There are 8 hidden switches. A switch that is on adds its own fixed numbers to the row, and there is some noise. The rows also spread widely along 12 directions, which tell nothing about the answers.
In the rows, 128 means zero.
Some rows, each with its switches (1 for on, 0 for off) after it:
[101 134  96 152 136 117 110 113 157 124  98 132  99 108  95 154 115 182
 150 132 150 130 114 142 128 156 134 107 150 123 106 121 156 104 113] : 1 0 0 1 0 0 1 0
[120 158 141  77 141 135 130 172 127 127 114  98 144 162 115 115  66 121
 135 125 102 123 126 135 140 131 145 144 140  99 141 158  83 166  95] : 1 0 0 1 0 1 0 0
[111 187 186 152 155 112 142 100 133 146 169 124 148 118 113 103 113  90
  83 139 109  98 103 146 133 176 137  73 141  97 114 110 121 137 108] : 1 0 1 1 1 1 0 1
[143 147 134 120 159  94  95 136 135 138 141  93 145 122 170 100 103 112
  90 109 113 117 113 160 154 158 138 115 139 128 121 132 102 117 109] : 1 0 0 0 0 1 0 0
[175 127 135 166 166 112  62 139 141 155 109 152  88  96 130 128 143 185
 130  68 122 118  99 154 105 150 127  71 148 128  90 120 152  65 105] : 0 1 1 0 0 1 0 1
[ 91 123  84 196 113 101 101  91 172 104  95 172  52 105 139 130 145 213
 137 112 131 103 114  90 115 170  87  87 117 129 136 106 181  61 149] : 0 0 0 0 0 1 1 0
[112 140 127 119 165 122  90 122 175  97 103 108 143 148 149 116  81 142
 139 137  87 165 112 128 110 116  66 145 134 122 120 149 120 128  95] : 0 0 0 0 0 1 1 1
[136  73 139 169 137 118 112 142 142 145 123 110 122  88  94 137 122 198
 135 166 150 140 148 147 107 110 175 111 120 110  87 132 105 130 171] : 0 1 0 0 0 0 1 1
[160 116  74  91 125 105 121 146 133 131 204  84 127 107 163  84 154  99
  88 139 139  88 126 142 131 190 142  98 131 177 161 122 173 108 120] : 0 1 0 0 0 1 0 0
[145 114 192 168 188 143 115 106 130 182 118 144 170  73  85 131 117 117
 134 105 139 137 113 188 131 152 151  86 134  93  77 126 113 141  95] : 1 0 1 1 1 0 0 0
[143  95 132  99 143 124 130 126 120 114 175 106 156 106  86 103 115  99
  96 140 115 117 126 144 133 148 172 137 121 111 152 130 134 144 118] : 0 1 0 0 1 1 0 1
[129 119 111 150 143 125 130 116 161 141 151 126 120  87 131 105 151 137
 117 132 143 100 108 140 112 182 110  88 131 143 136 111 152 115 123] : 1 1 0 1 0 1 0 1
[105 107 103 117 134 127 143  76 147  82 162 161 109 118 107  96 122 111
 124 146 101  88 106  84 102 199  96  94  97 136 187 127 215 112 115] : 0 0 1 0 1 1 0 1
[132  81 106 115 137 141 122 169 121 146 126  80 155 126 160 109 124 154
 132 157 156 128 169 121 131 134 109 115 111 150 129 170  84 157 153] : 1 0 0 1 0 1 1 1
[ 58 169 105 129 158 125 125  55 166  56 122  77 131 115 139 104  90 103
 108 164 110 132  93 129 144 154 102 138 131 141 137 120 172 136  95] : 1 1 0 0 1 0 0 1
[153  98  87 127 178 116  58 154 152 120 115  94 116 131 170 121 104 196
 136 134 116 141 129 134  79 144 101  89 135 173  87 162 145  96 103] : 1 1 1 0 1 1 1 1
[105 106 134 130 157 127 126 135 153 114 146 105 132 103  73 107  72 157
 121 181 108 125 135 140  94 126 172 122 124  93 111 124 118 144 136] : 0 0 0 0 1 1 1 1
[135 103 157 125 152 151 107 155 132 138  80 147 139 134 106 131 104 161
 156 101 115 155 141 126 119 109 107 139 126 106 118 161 107 144 105] : 0 0 0 0 1 1 0 0
[145 132 116 115 133 130 110 144 114 137 142 106 150 139 161 114 154 115
 109 113 141 124 132 138 140 147 106 114 143 157 127 152 119 133 105] : 1 1 0 0 1 1 0 1
[114 138 186 167 136 136 101 115  77 148  84 125 141 149 163 132 150 138
 108 110 158 143 155 133 183 109 126 100 117 120  95 166  75 144 153] : 0 0 0 0 1 1 0 1
[ 98 127 164 188 129 101 122 140 137 156 143  92 130 121 122 134 129 202
 109 209 151 143 163 145 107 114 162  78 138 123  53 129  96 140 173] : 0 1 0 1 1 0 1 1
[136 172 147 100 112  90 126 138 134 109 150 149 133 172 125 128 101 115
 124 117  75 124 102 113 119 145 106 126 146 106 147 139 148 120  92] : 0 0 1 0 0 0 0 1
[141 124 106 162 167 134  74 110 139 159  91 123 112 105 132 158 153 172
 146 124 192 158  97 177 132 154 139  82 158 175  60 133 165  91 106] : 1 1 0 0 0 0 0 0
[135 129  60 124 121 107 112 134 135 105 157  64 139  91 166 107 171 130
  73  60 131 108 137 130 165 159 112 169 154 136 168 108 129 122 109] : 1 1 0 0 1 1 0 1
[133 148 135 143 141 134 141 114 158 156 152 132 164 122 136 125 167 103
 114 133 153 132 116 151 122 154  72 112 149 142 119 132 124 139 107] : 1 1 0 0 0 1 1 1
[102 125 128 139 123  72 160 165 177 146 202  90 164 141 135 115 117 164
  84 183  97 126 155 119  78 136 125 140 158 118 110  99 105 157 146] : 1 0 0 0 1 1 0 0

New rows. What belongs after each?
[129 199 143 112 105 101 131 167 118 160 136 141 132 199 127 167 134 143
 134 121 129 137 116 128 128 140 132 110 184 128 100 143 134 133 105] : 1 0 1 0 0 0 0 0
[135  89 132 139 153 141 103  93 111 133 116 141 132 104 122 117 143 114
 120 112 156 127 130 145 161 160 134  99 107 134 129 146 147 119 117] : 0 0 0 0 1 1 0 0
[158 104 148  83 167 154 127 114 138 157 150 159 177 127 103 118 127  68
 138 138 134 151 107 162 125 173 100 109 127 143 142 160 159 146  76] : 0 0 0 1 0 1 0 0
[108 203 120  99 130  99  84 125 139  62 116  97 108 179 161 116  74 131
 117 119  61 129 103 114 131 130  90 132 143 123 137 157 150 112  69] : 0 1 1 0 1 0 1 1
[162  85  92  97 176 145 100 125 147 117 143 116 114  78 149  71 100  98
 139 136 125  87  93 147 103 189 109  78  98 175 156 149 157  98  99] : 1 1 0 0 0 1 0 1
[125 109 160 115 147 126 153 140 137 160 158 125 176 134  54 144  92 124
 127 176 137 146 137 158 115 127 192 136 142  88 107 137  94 179 127] : 1 0 0 0 0 1 1 0
[123 141 115 121 106 108 136 124 131  98 139 100 142 127 163 109 132 101
 104 101 113 108 123 121 159 141  92 151 122 125 171 143 116 133 122] : 1 1 0 0 0 0 0 1
[132 120 173 172 112  81 105 121 102 146 120 105 151 150 136 161 140 155
 103 127 141 152 153 153 177 104 174 136 128  97  93 159  65 143 155] : 1 1 0 0 0 0 1 0
[113 168 150 154 157  90  81 118 127 132 101  95 149 166 163 140 114 149
  99 112 121 166 122 149 164 117 124 142 154 122  92 136  89 122 119] : 1 0 0 0 0 1 0 1
[146 104  85 117 159 142 113 122 144 140 168 142 121  93  98 122 151 142
 125 133 152 112 113 136  88 195 134  83 149 164 126 110 207  98 103] : 0 0 1 0 1 1 0 1
[141 137 129 120 137 105 106 154 162 116 125 148 104 128  49 147  89 174
 137 112  84 138  99 144  96 115 166 146 158  72 124 118 131 110  91] : 0 1 0 0 0 1 1 1
[142  69 105 106 136 137 145 148 124 131 170  83 165 112 139 105 157 125
 115 132 144 111 156 110 114 153 113 132 119 151 154 148 126 162 136] : 1 1 1 0 1 1 0 1
[102 114 106 143 153 131 108 161 154 128 121  58 130 121 185  96 123 201
 125 158 140 124 156 103  86 140  87  96 129 169 102 146 117 139 142] : 1 1 1 1 1 1 0 1
[ 91 136 178 190 133 105 116  94 143 142  86 162 127 169 116 166 152 175
 135 129 139 167 119 124 136 121 109 131 136 112  89 145 115 136 134] : 1 1 0 0 0 1 0 0
[ 88 175  86 135 115 122 115 130 135 103 118  92  84 145 159 121 119 181
 132 154 143  98 129 100 123 165 119  78 139 159 116 147 166 116 118] : 1 1 1 1 1 0 1 0
[120 121 165 139 146  98 113  82 130 115 132 145 139 139  62 152  99 120
 115 144 111 145 106 155 152 139 186 143 116  82 121 142 125 134 111] : 1 1 0 0 0 1 1 0
[156  93 131 135 104  95 106 115  99 109 137 113 133 117 138 125 146 134
 102  91 119 116 145 122 170 135 151 135 102  96 159 158 117 121 147] : 0 1 1 0 0 0 1 1
[106  98 121 134 168 134 121  67 186  96 137 110 149  90 128 107 116 122
 142 177 121 143 110 128  94 165  68 106 107 147 135 134 183 129 101] : 0 1 1 1 0 0 1 1
[152  88 145 124 174 126  89 103 115 117 126  93 146  82 121  97 110 104
 104 110 128 132 115 168 166 140 170 134 105 117 137 144 114 128 122] : 0 1 0 0 0 1 0 1
[130 180 157 124  89 116 151 132  86 162 161 125 152 202 190 137 185  91
 107 159 169 119 137 116 148 159  92  74 141 181 118 176 131 145 136] : 1 1 1 0 0 0 0 1
[166 128 176 140 100  54 102 142 124 132 157 139 150 186 178 127 122 127
  91 127  66 144 137 132 141 111 102 121 112 102 122 169  80 112 134] : 0 1 0 0 0 0 1 1
[126 135 174 122 122 102 122 122  81 133 153 140 135 198 131 126 116 102
 106 182 122 122 131 127 138 145 160  80 106 143 110 181 112 139 134] : 1 1 0 0 1 1 0 1
[194 116 109  95 154 132  88 154 117 143 133 109 149 107 164 107 126  90
 127  87 122 121 108 174 141 150 108 110 135 153 130 166 112 108  84] : 1 1 0 0 0 0 0 1
[102 179 170 166 127  65  92 108 113 113 134  92 132 175 133 144 127 154
  63 126 108 158 130 141 167 112 166 145 160  99  91 122  99 125 136] : 0 1 0 0 1 1 0 1
[152 148 124 124 120 110 101 138  84 143 138  78 137 146 195 116 142 109
 100 132 161 116 129 155 173 146 146  86 135 170 109 163 101 122 137] : 1 1 0 0 0 0 0 1
[115 135 144 143 168 130  97 112 119 121  88 108 134 104  92 132  93 144
 114  94 127 139 120 161 159 124 166 142 144  83 107 121  98 137 109] : 1 0 0 0 1 1 0 1
[ 86 142 176 122 103 159 142 120  87 121  43 169 129 204  99 165 120 138
 169 105 140 147 141  85 172  99 108 160 110  89 153 196  93 174 127] : 1 0 0 0 0 1 0 0
[139 108 169 175 175 158  89 118 151 171  82 134 141 104 151 129 158 164
 148 111 164 149 128 143 118 126  75  80 119 138  76 154 116 123 119] : 0 1 1 0 0 1 1 0
[ 98 156 148 168 115  56  83 127 116 111 110 108  87 197 154 144 122 207
  99 167 116 147 133 113 135 112 164 111 137 134  85 143 120 101 167] : 0 1 0 0 0 1 0 1
[125 234 162 169 120 132 121 115 123 155 124 138 101 123 162 104 162 102
  93 111 152  78  98 147 162 158 104  42 152 127 111 120 114 102 119] : 0 1 0 0 0 1 1 1
[118 111  76  96  74 142 175 153 117 143 175 114 138 148 112 137 213 134
 121 149 196 118 163  96 135 161 128 139 149 164 173 135 170 162 152] : 0 1 0 0 0 1 0 0
[131 124 141 143 137 136 137 143 145 174 135 150 143 143 109 135 138 151
 137 158 153 132 135 143 101 147 111  87 141 129 104 144 113 144 130] : 1 0 0 1 0 1 1 1
[ 56 123  71 159 128 125 143 103 195 102 126 113  99  88  98 123 140 201
 134 150 147 125 124  96  93 159  99 135 151 129 144  77 182 124 142] : 0 0 0 1 0 1 0 1
[111 177 136 135 126 129  97 122 108 141 110 117 113 187 207 126 158 139
 124 150 166 124 140 109 152 159  82  54 128 185 103 175 150 113 133] : 0 0 1 0 0 1 1 0
[118 132 143 138 143 141 119  71 114 129 132 142 161 151 125 142 181  95
 111 132 159 168 122 141 153 153  92 128 138 157 121 148 163 146 110] : 0 1 0 0 1 1 0 1
[100 104 123 145  99 158 138 122  87 142 107 138 106 157 138 134 194 169
 140 164 200 122 169  90 136 149 111  78 113 179 129 173 147 141 167] : 0 1 0 1 1 1 0 1
[ 94  98 131 168 177 151 105  80 173 114  67 130 154  86 111 136 125 154
 144  81 128 166 116 135 133 128  77 169 132 100 121 124 129 140  95] : 1 0 0 0 1 1 0 0
[123  87 101 154 175 100  33 123 147  99  69 106 108 146 188 140 121 228
 136  86 112 180 142 107 119 126  76 137 126 158  94 159 152  85 115] : 0 0 1 0 1 1 0 0
[134 113 110  93 163 148 112 145 145 137 115 151 127 148 101 128  97 145
 169 152 131 139 103 135  86 158 107  97 140 159 121 158 158 126  90] : 1 0 0 1 0 1 0 1
